Each new row is followed by its nearest point in the smallest flat space through zero that holds the last named rows.

J5 (4 x 18):
[[ 37  -8  20  18 -10  53  14   7 -14 -33   3  25 -15  34  -3  -6 -17 -23]
 [-16 -30 -13  -2 -71 -23  58 -21  15   3 -35   8   8  -4  -1  18  16  30]
 [ 62 -29 -15  -9 -21  56  59  -1 -33  52  -1   8 -27  -9 -13  38  -6  -1]
 [ 18   3   2  24 -21  18 -16   0  -2   1   5  -9 -24 -16   2  23 -21  30]]
New rows:
[-10  19 -11  -2  20  25 -20 -10 -19  41  27  10   9  -5  17 -19  11  -5]
[  7   8  -4 -11  33   3 -13   7  -9  20  13  -8  -1  -8  -2  -1   1 -12]
[  2 -17  47   7 -22  28   8 -22  13  -6   0  12  -1  13 -25  -7  51  -9]
[  4 -10   6   2 -16  10  22  -2   0 -18  -9  15   3  19  -1  -6   2 -10]
[-11 -10  26  10 -23 -10  18   0  -4 -12   2 -31  16   3  27  17   3  -3]
[ -8  -4   1   5 -19  -8   7  -5   7  -9  -8   2   2   2   2   1   1   9]

J471 (4 x 18):
[[-27  35  16   5  16  37  45  31 -23  -9 -36  64  17   6   1 -37   2   8]
 [  3 -14 -15  18   0 -26  32  12 -25 -33 -26 -25  17 -36  10   2 -26  46]
 [ 33   5  14  67  -6  10  44  24  -9 -29   0 -42 -22   3  33 -12 -32 -11]
 [ 41  12  -7 -13   1  23  10  19 -27 -10 -19  18  49  53 -20   6 -21  31]]
New rows:
[ 10 -15  27  -5  -1  26   5  -5  -4 -15 -15  -6  -2   5  28 -22   3  -1]
[ 3  7  6 13  1  9 12  8 -3 -4 -2  1 -4  5  6 -7 -4 -5]
[ -1  -4   0   0   2  26   0 -11  -5  17   3  -2   0   9  -6  52   9  -1]
[  9  -1  -2  -9  -2   2 -13  -5   4   7   7  -1   3  13  -6   7   2  -4]
[-40 -15 -22   0 -42  11  10 -14  -2   6  -7  -9  37  52  54  -1 -16  -5]
[10  3  0  1 -1  6  2  4 -4 -2 -1  1  6 12 -2  1 -5  2]
[ -2  -1 -10  54  -6 -19  54 -22 -29  -6  -1   1  21   6  50 -30  -6 -20]
[  2   7   9  38   1   6  35  18 -10 -20 -10 -11 -11 -12  21 -16 -15  -1]
[  0   2  -4  -3   6  -6  -7   5  30  -8  10  30 -12  -3   2  11 -12  28]
[-6 -1 -2 -8  1 -3 -3 -2 -1  2 -2  5  4 -4 -3  1  3  4]

J294:
[[ -2  41 -13   5  -7  21 -36 -41   0  13  52 -10 -29 -66  -2 -35  32  21]
 [-27  45  29  28  -4   6 -44  -8  14 -48   1 -22 -11 -15  17  21   1  13]
 [-18  -2 -15  21  -2  39  -7 -41 -27 -50  23 -42  14  12 -33  -1   5  12]
 [  0 -17   8  47  13  53 -16 -30   4  19  -4 -11 -57 -40 -12 -40  -1  30]]
New rows:
[-25   7 -23  -5  13 -27 -21 -12  35  -6   8  -2  17  10 -35 -10 -21  33]
[ -4   7  -3  -1  -3   1  -4  -6  -4 -11   8  -6   6   1  -3   3   3   0]
[ 11   6  -8  19 -25  14  -5  11   8  25 -14   4  -4   1  22  18  13  -7]
[ 2  2  7  1  1 -5 -2  8  8  9 -7  8 -8 -6  9  0 -2  0]
[ 24 -13  23  -7 -12 -33 -57  -4 -25  21 -33   0  22   8  21  -8 -20  -1]
[  1   3  10  -3   1 -14   0  16  10   5 -12  10  -1   3  12   8  -5  -4]
[ 11  19  25  -9 -31  -3  35  15  10  32   2 -17  -4  19   3  10   7  -2]
[  5  -1   1 -11  -1 -14   6  12   4  10  -5  11   4   3   7   4  -1  -6]
[  9  -4 -17   8 -31 -39  25   8 -17   9  -8  11  -3 -10  18 -22  16  27]
[  9  -1  -6 -13  -1  -9   6   5   2  21   4  12   0  -7   3  -7   4  -4]
[ -5  27  -8   8  10 -17  -9 -13  20   8 -13   9  28 -11   5 -11  15  -1]
[  0  16   1  -7  -4 -10  -8   2   5   2   8   4   1 -10   8   2   6  -1]

J593, 4 rows:
[[ 66 -13  29 -14  25 -11  14 -20 -28  -3  25  -9  22  30  46 -30  11  -4]
 [ 10 -28  17 -34   4 -24 -15  15   6 -11 -21 -14 -24   8  14 -36 -19   9]
 [-14 -65 -17  28   1  -2 -28 -26   5 -31  -8   7 -10   9  43 -34  19  23]
 [ 13 -45  23 -16  -2  -8  30 -38 -11   3 -17 -13 -28  66  -9  10  24  34]]
New rows:
[ 12 -54 -31  16   0  13  12  -3  22  -3 -16   0  -4   1  15   8   0  -9]
[-11 -25  -9  14  -2   2  -8 -13   3 -11  -4   4  -6   6  11  -6  11  11]
[ -9 -33  -6  10  15   1  22 -16  -3  54   6 -54  35  10 -38  14 -54   8]
[  1   9   8  -9  -3   1  16  -3  -3  11  -3  -4  -5  13 -20  18   2   3]
[ -1  -1  40 -25   3  25  -1   3 -20  -4  31 -42   5 -10 -20 -15  -3 -29]
[ 20  16  13 -18   6  -6   7  10  -6   7   5  -6   5   0   0  -3  -9  -9]
[ -2 -54 -15 -54   3  40  14  47 -14   0  -1  15  -3  31  -3   5  -7  19]
[  0 -17  11 -18  -2 -10   3  -1   2  -1 -15  -8 -19  18  -6  -5  -3  12]
[-17  -3  46  -6  43   1   6  -9 -12  12  24 -43  -9  -1 -15 -20  -9 -21]
[ 19   6  15 -18   5  -8   7   5  -5   5   1  -7   0   8   1  -5  -6  -3]

J905 (4 x 18):
[[  0  47  -1   9 -11 -24  -5  15 -21   1   1   2  45  39   3  16 -41  37]
 [-20  -4   9 -23   9 -54  -8  27   5   2  22 -17   2  -1  -7  34 -19  21]
 [  8  42  20  10 -31 -26 -16  37 -38   8 -16  38  57 -31  23 -21 -38  25]
 [-30  32   6  -2 -14  -4 -20  66  17  19  13  15  46 -21 -13  -3 -40 -10]]
New rows:
[-13  26   8   1 -12 -63 -11 -18  41 -22 -36  -1 -15   6 -34 -25 -24  15]
[ -3   4   3  -6   1 -21  -2   6  -5  -1   5  -5   5   5   1  12 -10  14]
[ -7  22 -26  16 -12 -28 -18 -22 -16  38  22  -6   1  34 -14  52  11   3]
[ -4  11  -7  -2   7 -15   3  -5   0  -4   9 -17   4  39  -7  25 -12  19]
[ 18   9   2   6  -2  18  21 -23   6  -6   5   7   3  -9  45 -25  21 -10]
[ 17  -3   0  11  -6  20   5 -20 -11  -3 -15  12  -5  -8  10 -20  14  -6]
[-18 -17  25 -24  16   4   9  59  -1 -10  17  15  20 -57  35  23  13   6]
[-14 -13  18 -17  -4 -27 -13  36   5   8   7  10   3 -52   2  -4  -5  -7]
[  2  -8 -47 -43  -1   1 -10  -7   3  -9 -34 -33 -45  -4 -27  22  14  44]
[  0 -20  -3 -10  15 -15   7 -19   4  -7   8 -20 -26  14  -3  19  13   7]
[ -2 -20  13   0 -26  10   0 -24  24   2 -20  10  32  19 -10 -27  33  14]
[  9   2  -4   9  -3  19   4 -12  -4  -2  -9   6  -1   4   3 -11   7  -5]

J150:
[[ 21 -36 -33 -13  14   4 -29  38  23  36   3   5  18   8  39 -10  19  13]
 [  0  38  -6  26  15  30 -13   1  -5  10   7  -4  -2  -3  -6 -34  48  59]
 [-10  34  -5   5  51  32 -47  21  27  42 -24   2  48   1  27  23  77 -11]
 [ 65  -2 -14   6  48  29 -28  16  14   8 -52   0  14 -19  42  13  27  13]]
New rows:
[  4  -4 -25  -7  13   7  11  -8  12 -25  14 -19  -1  12  35   2   3  15]
[13 -8 -7  0  2  2 -3  6  2  2 -1  0 -2 -1  8 -7  0 11]
[-28  -6 -14 -15   8   3   2 -11 -14  19 -35  32  34 -23 -22 -24 -16 -22]
[-10   1   4  -4   1  -4  -1  -1   3   2  -1   1   7   2  -1  11   0 -17]
[ -2   4   2  28  20  23  30  14 -23  -5 -30 -16 -13  21  11  -3  15  31]
[ 16  16   1  13  10  15  -1  -5  -6  -6 -10  -3  -7  -8  -1 -10  12  25]
[-28   6  12 -25  19  10 -21 -14  21 -19 -36 -17 -20  37  -4 -30  36  -1]
[-10  19   4   6   9   9  -7  -1   1   6  -1  -1   8   0  -3   1  20   3]
[ 37 -30   2  12 -22  37 -22  29 -27 -36 -27 -15  24  27  36  -3  25  14]
[ 36 -11 -13   2  16  11 -10  11   5   3 -18   0   0  -8  21  -5   6  18]

J929 (4 x 18):
[[ -2  -5   4 -17  13  25   3   5 -21 -48 -10 -12  13   3  19 -15   5  -9]
 [  1 -24  10   9 -29  15  -7  12 -17   4  35  57 -11  -7 -11   5 -38  -6]
 [-17 -53  -4  -9 -15   0  18 -17   9 -34  15 -13  -7   3  19  30   0   6]
 [ -1 -16 -21   0 -30  -6  47  -1  26  -3 -36 -18  -9 -27  21 -17  10   3]]
New rows:
[  8   4  -4  17  19   1  20   2  -9  25   9  34  -2 -27  35  18 -14  33]
[  2  -4  -1   7 -14  -3   3   3   4  14   5  16  -7  -7  -6   0 -10   1]
[ 27   4   2 -17  -8  36   0 -37  31  12   9   9  -4  36  31 -31  -6   0]
[ 1  1  0 -1 -1  3  3  2 -2 -4 -4  1  1 -2  2 -5  0 -2]
[ -2  33 -19  25   0  21  20  16 -28  -7  35  12 -24   4   0   0 -29 -31]
[  5   3   7   2  -6  14  -8  12 -17  -1   9  28   0  -4  -6 -11 -17  -7]

J162 (4 x 18):
[[-19  15  12 -12 -10  26 -20 -14  51  -7   6  42 -46  -2 -12  47   0   2]
 [-30  31   1 -12   5  10  16 -15   3 -11 -45  31 -13  -5  21  19   8  12]
 [ -2  -2 -32 -11 -18 -27 -34 -24  31   6   7  10   2  20   4  12   2  27]
 [-50  35 -55 -54  -1  15  -7 -34 -42  37  -7 -27  16  11 -16  46   1 -19]]
New rows:
[ 23   3 -27   3  -9 -37 -23  -8   9  29  15   4 -18  10  32 -25   6  15]
[ 12 -12 -20   3 -11 -31 -20  -9  16   1   6  -1  13  15   9 -12   1  23]
[ 17 -21  36 -10 -17 -37   8  17  35 -20 -34 -21  23  37 -19  21   8   6]
[ 12  -9   2  10  -4 -14  -6   2  14  -7   1   6   1   4   7 -12   1  13]
[-13 -13 -27 -29   5 -19 -37  27  28  18  -9 -33 -23  13   4 -34  19 -12]
[  5  -8 -17  -4  -8 -15 -16  -7   4   8  13  -9   9  10  -4  -1  -1   6]
[-16  31 -35 -25  18 -24 -32 -16  27  13   6  22  -5 -37 -28  28  11 -12]
[-20  13 -21 -23 -10   5 -21 -21  16  11   5   9 -11   9  -9  33   0   3]
[ 13  31  34 -26 -25  25   4  14  -1  18  14 -15   2   4  13  29 -15  14]
[ -8   5   4  -6   1  16   0   0   0   3   6   1 -10  -4 -10  14  -2 -11]
[ -9   1  28  21  31  -8  12  25 -14  -3 -17  12 -22  13  -9 -24  23  20]
[  6   0  21  15   8   2  19  12  -3 -14 -17  10  -2  -9  13 -16   2   3]

J234, 4 rows:
[[  1   2 -11  14 -11 -13   2  15 -23  -9 -17  -8  -1  33  -1 -12 -33  14]
 [ -1 -24  37   2  35 -31 -68  -2   1 -34  13  20   6  37  11 -12 -20  16]
 [-41 -15   7 -25  -6  19 -29   4  22 -22  10 -21  -6  47  19 -12   5 -38]
 [-26 -21  19  32  36  -8 -23 -10  -6   9   9  24 -30  12  21  -3  12 -15]]
New rows:
[-43  -7   0   1  10  -6   5   5   2 -12   6   0  -4  20  27 -10  12  14]
[-19  -9   3   6   5   2 -11   1  -1  -3   1  -1 -12  21  11  -6   0 -13]
[ -9   4  -5 -16   5  38 -32 -14   1  -4   2  22   7  12   3  14  13   5]
[ -6  -6  10 -12   6   4 -15  -4  13  -7  10   0   3   1   4   1   9  -9]
[-26   4  -7  -4   7   6  15   3  13  -6  -1  39  -9  -5   0  19 -24  21]
[ 2  0  0  8  4 -4  2 -1 -5  4 -1  5 -3 -4  0  1  0  4]
[  3  -3  15 -15   3 -52 -18  33   2 -54  36 -35   6   5  41   4 -13 -46]
[-10 -10  13 -20   1  -1 -33   3  13 -26   8  -8   9  30   6  -9  -8  -6]

J182 (4 x 18):
[[-45   2  37 -29 -15 -21  38 -24  22  30  47 -59  -1  12  12  17  -1 -60]
 [-53  38  48 -43 -12 -26  38  16  66   3  77 -46 -43 -14  11  23   8 -26]
 [-32 -27  56  -7  15   9  23  13  77  33  41 -24  -7 -14  -7   1   0 -36]
 [-58  -6  40  -7 -25 -24  71 -27  46  20  18 -44  30 -38  30  16  -6 -32]]
New rows:
[-25  37 -10 -35  12  16  37 -32   3 -19  15   4 -33  22 -21 -22  26   2]
[ -7  25   0 -18  -7 -12   0   4  -3  -8  22 -12 -21   8   3   8   4  -2]
[-23 -20  14 -25  13   1  36  19 -36  -2  -7 -27 -19  25  -2 -13  25  37]
[-2  9 -2 -7 -4 -5  0 -2 -7 -2  6 -6 -5  6  2  3  1 -3]
[-19  36   2 -21 -18  -4   3  14   3   4   3  30  -6 -30 -25   7 -31   8]
[ -6  19   0  -5  -5  -7   6  11  11 -15   6   5 -11 -15   5   4   3  18]
[-10   3  20 -18 -24  22  15 -26   6   6 -22  -7 -16 -10  31   8 -15 -17]
[-14   0   6  -2  -9  -8  19 -12   3   5   1 -13  11  -7  10   5  -2  -9]
